There are 4 ways to turn a row about zero (a turn may also mirror it). The second row of each pair is the first, turned, with some noise.
In the rows, zero is written as 128.
Known pairs, each followed by its turn:
[112 139 107 163]
[157 106 108 113]	(2)

[173  87 135 123]
[182 127 128  97]	(3)

[126 138 164 150]
[118 107 156 150]	(1)

[136 138 123 144]
[139 130 110 130]	(2)

[174 127 125 125]
[131 164 113 154]	(2)

[126 143 144 150]
[121 121 102 112]	(2)

[114 151 186 144]
[142 138  69 153]	(0)

[121 126 123 103]
[121 120 150 141]	(2)

[143 142 157 108]
[123 108 159 105]	(3)

[154 119  98 142]
[161 116 107 143]	(3)

[128 129 159 129]
[139 123 108 146]	(0)

[176 118 134 107]
[ 84 123 102 118]	(1)

[110 147 130 110]
[150 109 128 116]	(1)

[154 133 155 109]
[138 109 152 103]	(3)

[ 97 164 116 133]
[ 87 122 124 159]	(3)

[117 138 164 122]
[149 138 100 148]	(0)

[113 146 157  72]
[146  71 100 117]	(1)

[113 123 119 145]
[129 127 121 104]	(0)

[ 45 139 156  95]
[205  80 124 152]	(1)

[107 140 157  86]
[167 159 127 156]	(0)

New pairs, each followed by its turn:
[137 141 147 155]
[122 133  96 112]	(2)

[100 112  72 169]
[198 104 130 108]	(2)

[142 137 167 166]
[114 108  80 145]	(0)

[125 149 130 167]
[124 136 172 130]	(1)

[ 99 111 111 126]
[146 112 153 114]	(2)

[143 172 147 142]
[111 105 168 107]	(1)

[164 148 126 110]
[102 116 121  95]	(1)

[120 138 118 116]
[112 118 118 127]	(3)

[121 109 166 168]
[115 125 153 181]	(1)

[134 130 131  90]
[109 128 149 155]	(2)

[110  74 115 111]
[145 142 182 110]	(2)

[126 149 121  97]
[112 111 136 157]	(2)

[152 110 154 113]
[149 127 147  95]	(3)

[166 104 112 120]
[144 167 137 147]	(2)

[106 111  85 121]
[131 134 160  88]	(0)

[ 99 100 145 166]
[141 129 129  71]	(2)

[193 129 138 130]
[121 179 102 157]	(2)

[138  92 103 178]
[184 151 118 100]	(2)

[106 109  99  69]
[168 129  71 109]	(1)

[156 131  89 117]
[115 155 112  91]	(1)

[136 128 123  73]
[133 106  84 103]	(1)

[134 105  59 132]
[105 114 178  82]	(0)

[116  95 120  85]
[169 126 165 127]	(0)

[108 113 153 157]
[143 113  93 113]	(0)

[116 164 104  88]
[ 89  88 106 126]	(3)

[109 151 166 167]
[111 151 174 156]	(3)

[122 151 135  99]
[102 104 133 114]	(3)

[109 124 136 140]
[125 119 127 104]	(2)

[121  89 106 100]
[142 148  80 131]	(1)

[156  80 164 171]
[133 192 113  79]	(2)

[ 66 126 130 119]
[187 117 129 148]	(1)

[126 140 139 108]
[132 105 122 119]	(1)

[ 96 130  89 117]
[171 149 119 111]	(1)

[143 141 129 122]
[121 133 118 144]	(2)

[194 140 132 143]
[ 63 132 139 106]	(1)

[119 175 162 115]
[ 80 100 107 137]	(2)

[101  89 179 144]
[179  99  87 123]	(0)

[125 141 153 139]
[109 125 109 116]	(2)

[138 134 162 152]
[110 142  99 107]	(2)

[ 93 122 124 119]
[127 103 152 114]	(2)

[139 109 131  96]
[133 120 118  91]	(3)

[164 145  99 145]
[157 140  96 157]	(2)

[110 110 107  99]
[152 135 161 112]	(0)

[110 113  98 149]
[149 168 135 134]	(1)

[139 139  95 109]
[147 120 134 165]	(2)

[157 129  97 120]
[150 100 105 128]	(3)

[148  79 134 155]
[151 176 133 100]	(2)

[147 106 154 118]
[109 162 134 122]	(2)

[116 161 151 149]
[117 149  87 132]	(0)

[147 146 114 131]
[136 103 127 141]	(3)

[123 126  96 139]
[138 158 132 118]	(1)

[112 165 123 154]
[134  94  94 123]	(2)

[111 122 142 123]
[149 134 118 127]	(0)

[139 152 154 149]
[112 131  94 146]	(0)

[145  85 122 123]
[109 151  96 146]	(1)

